All groups share one centre, and each spreads out both ways along 7 directions, with some noise.
Known rows, each followed by its group:
[ 16 -14 -13 -24  23  -6  25 -29 -12  -8]	(0)
[-11  24  15  -7   9  17 -32   5  -5  31]	(2)
[ 10  41 -11  16 -11   3 -17   2  -6 -22]	(5)
[ -6 -11  -6  19 -21   8  -8 -14 -13  -9]	(2)
[ -1 -11 -12   7   5  -2  33  27   7  -4]	(0)
[ -7   9  15 -14 -15  15  19  -3  32 -34]	(4)
[ 31 -17   6 -11   8 -13   8  35   4  -9]	(0)
[-26 -11 -54  41 -11  -2 -28 -26 -19   6]	(3)
[-25  28 -24  21 -13 -11   5 -12  16 -20]	(5)
[-12   5 -38  34 -20 -39 -22 -20 -14 -12]	(3)
[ 23 -17 -29  25   0   1  -7   0 -21   4]	(0)
[  7   2  18   9 -18  30 -18 -13   0  27]	(4)
[ 39  -2 -14  19  -5   0  13   8  28  18]	(1)
[  2  -8  22   1  -6  31  14  17 -20  17]	(0)
[ -8 -20  -8  20 -37  -5 -11 -16 -21 -30]	(2)
[-21 -16   5  22 -22   7 -41  -3  -2  16]	(5)
[ -5  -4  28  -8 -21   9 -34 -20  32  14]	(3)
[-46  -2 -11  -2   3 -30 -28   3 -12 -14]	(5)
[  9  40   3  -4   7  18  46 -20   1  15]	(4)
[ -8   3 -12   7   1   6  21  15  -5 -10]	(5)
[ 40  13  15  -7   3  17  29  28 -21  -7]	(0)
[-18 -20 -35  23   5  10  -1 -11 -21   9]	(1)
[  1  -7 -19  19  -1  -1  11   8   2  -1]	(1)
[ 37 -18 -16  28 -11  25  23   1 -29  23]	(3)
[ 11 -24  -6 -12  11 -22   0  17  13 -12]	(0)
[-12  21  -5  14  -8  -2 -38  23 -12 -16]	(4)
[ -3   1   7  17 -10  28 -12  25 -54  11]	(0)
[ 17  11 -25  -9  20  12  28 -19 -23 -15]	(5)
[-27  -5 -19   6  12  31 -18  -2  11   6]	(3)
[-18  19  -2   4   6  22  17   1  -7   2]	(4)
[ 11  18 -30  30 -13  38  23 -26  24   1]	(4)
[-39   2  -2  -6 -11  -7 -14 -26 -10 -34]	(4)
[  8 -21  -6  16 -18  31  11 -15  15 -14]	(2)
[ 22  12 -18  19  -7  -5  -4  18   1  -5]	(0)
[-16   6   2 -18  13  -4  11   4 -14 -15]	(5)
[ -7   8 -17  13 -16  -9 -30 -29  -6 -21]	(4)
[ 12  10  -4   4  -1  14  29  29  27 -26]	(4)
[ 23 -13  -5  16 -19  -9  20  -7  -4   3]	(2)
[-24   8  -3  21 -29  -8   8 -15   3 -17]	(1)
[  3  -9  35 -20  -1  11  30   9  -1   1]	(3)
[  8  -9   5   9  -8  -7  22  -8 -10  24]	(2)
[  1 -24 -15  16   7  17  -4  26 -10  10]	(3)
[  0  18  -9  -3  20  20 -13 -11  12  33]	(1)
[-19   6 -26  13  -7  49  13 -41  14 -12]	(2)
[-20  13 -20  -4  21  22  -2 -26 -12   8]	(1)
[ 23 -10 -16  17 -12 -17 -29   9   6   4]	(5)
[  0 -12 -16  17 -14 -36  34 -14 -14  -7]	(3)
[  4  -1 -15  10  19   2 -12  28   2  32]	(2)
[  9   6 -51   5  33  12  21   4 -14 -16]	(1)
[  8   8 -20  19 -15  -3   4 -19   0  -3]	(3)
[  9 -14  12 -10  13  17   3  40  20   6]	(2)
[  5 -14 -36  37 -11 -18 -23  15  -8   2]	(1)
[ 13  -9 -12  24  -8  38  14   9 -16   9]	(5)
[ 21  40 -18   0   6 -16  30  25  19 -27]	(1)

New rows, each followed by its group:
[  1   5  26   0  -6  29 -13  31  -1  17]	(4)
[29 13  9  6 -4 10  4 46 10  3]	(4)
[ 30  -8 -38   1  39  26  12   4  -1  15]	(1)
[ -4   2 -11  25 -26  12  13 -18 -15 -31]	(1)
[ 11 -15 -39  20  11   8  -2   7  -9   2]	(1)
[ 32   2   7   5  -5  11 -14  15 -27   0]	(0)
[  8 -19  -5   6   4  42  -8   1  15  25]	(3)
[ 27   0 -12  29 -28 -27  -8 -15   7   0]	(3)
[  1  37 -11  -5  23 -21  24  20  -1  18]	(2)
[ 26 -13   4  12 -11   9  44   4 -23  12]	(3)
[  0  35   3  15 -16  19 -30  21   5 -11]	(4)
[-12 -29 -11   2   6 -13  -4  11   4  -2]	(0)
[ 12 -16 -12   2   4  17  15  22  19  -6]	(2)
[ -5  -8 -42  26   0   7   0 -17  18   5]	(3)
[ 17  -7   4  12 -21 -23  39  -2 -36  -8]	(3)
[-23  -4 -34  16  10  -4 -14   9  14  -9]	(3)
[ -6 -20  26   1 -18  -9 -15  12 -19  -4]	(2)
[ -3  24 -39  32 -10  10  17 -20  12 -10]	(5)
[  5  30   9  -3  10  24  35   1 -11  25]	(4)
[  3 -18  -1  17  -8  10   0   8 -44   8]	(3)
[10  3  3 -1  9 19 48 -3  5 19]	(4)
[  6 -19  11 -10  19   4  21  29   3  40]	(2)
[ 20  22  11   0  -7  -3  21  20 -18 -16]	(3)
[ 25   5 -13   3  10  27 -12  -3  -6   7]	(1)
[-18   3   7  -2  -5  -5  23  -2 -36 -10]	(3)
[-29  11  -2  25 -27  -8 -27  -9 -19 -17]	(1)
[ 33 -27   5  26 -39 -27  -3 -18  -6  19]	(3)
[-21 -11  -7  -3  18  51 -12  13   1  10]	(3)
[ -7  17   5   4 -13 -12  22  11  41 -10]	(5)
[  6  -3 -23  19   4   1   5  10 -10  11]	(4)
[ 20 -11 -27  23 -11  24  25  22  31  -9]	(4)
[-18  22 -20  11   2   5 -18  -9   4 -10]	(3)
[ 22 -11 -29  25   0  35  30  15 -25   3]	(5)
[-33  -1  12  -9   7  10 -25  -9   3  31]	(1)
[ 39  11 -31  21   2  21   2 -13  14  21]	(1)
[-30  -1  -1   2  -6   1 -18   1  -6 -22]	(4)
[-37  33 -31   3  27   5 -15  16   5 -18]	(2)
[ 24   5  -4  13 -11   5  15  13 -26  -4]	(3)
[  7 -15  -5  13 -18  21  16 -21   6  -2]	(2)
[ 10   6 -20 -18  37  13   4  23 -21 -18]	(1)
[ -7  25   4  15  -6 -12 -20 -11 -25  29]	(2)
[ -9   6 -52  22  22  10  -4  16   3  11]	(2)
[ -4  36  19   4 -14  -7  -6 -22 -18   6]	(2)
[ 13 -11 -26   7  13  29   4  -2 -31 -22]	(1)
[ 28 -27  -2  14  -1  26   6  25  -7  19]	(3)
[-10 -13   7  20 -17  55  33   2  -3  19]	(5)
[-21 -10 -11   1 -13 -11 -23 -19  -2 -27]	(4)
[ 19  -2  34 -15 -12   1  49  11 -14  -2]	(3)
[ 17 -17   2  19 -14   6  40  -9 -38  11]	(3)
[ 11 -32 -25  19  -6 -24 -20  12  10  10]	(5)
[ 24  -3 -10  -7  17  10  19  19  -2  -7]	(1)
[ -2 -21   8  14 -12 -12 -12  15 -42   0]	(3)
[  4 -20 -36  27  12  10   0  33 -15   0]	(3)
[ 34   5 -17  -6  21  32  33  -1  -2 -13]	(1)
[ -6  -9  10 -15   3   5  33  -6   5  -5]	(4)
[-11 -23 -19  20  -4 -15   9  10 -40  -3]	(3)
[ 11   6 -15  13   6 -26 -12  21 -22   5]	(4)
[  8 -15  -8   5   4  32   6 -14 -27  12]	(5)
[-34 -22  -2 -14   9 -14  -5  -7   8 -10]	(0)
[ 18  -6 -33  28   8  18  24  13 -26   4]	(3)
[  4  -6  -1   5   5  11 -11   8 -52  -1]	(0)
[ -7  19   2 -11   5  15   5 -10  46  -9]	(3)
[  6  17 -21  14  13  14  40  -7  -9  22]	(4)
[  7 -20 -28  35 -27   2  13   4 -13 -23]	(1)
[-40  11   6 -19  13   6  16   0  18 -17]	(3)
[  5  16 -27  20  -1   6 -17 -15 -42  -9]	(0)
[ 19   1  12  11 -21  15  12 -12  20  14]	(1)
[-13   0   3  17 -21  32 -25  -1   7  -9]	(4)
[ 14 -13  15   5 -23 -11  35 -12 -11  -8]	(2)
[ 10 -11   1   6  -9  -5  -8 -11  -6   5]	(4)
[-39  31 -10  28 -21  24  22   2  16   1]	(0)
[ -1 -17   6  19 -29  17 -16   0 -24 -16]	(1)
[-30   6 -23   9   4   7 -13 -12  12  -6]	(3)
[  9  -6 -13  17  -2  35   3  -6  -9  15]	(3)
[-29   4  13  -9   5  -3  -3   3 -20   7]	(2)
[ 14   0 -28  14   4 -48 -12  15 -21  -7]	(4)
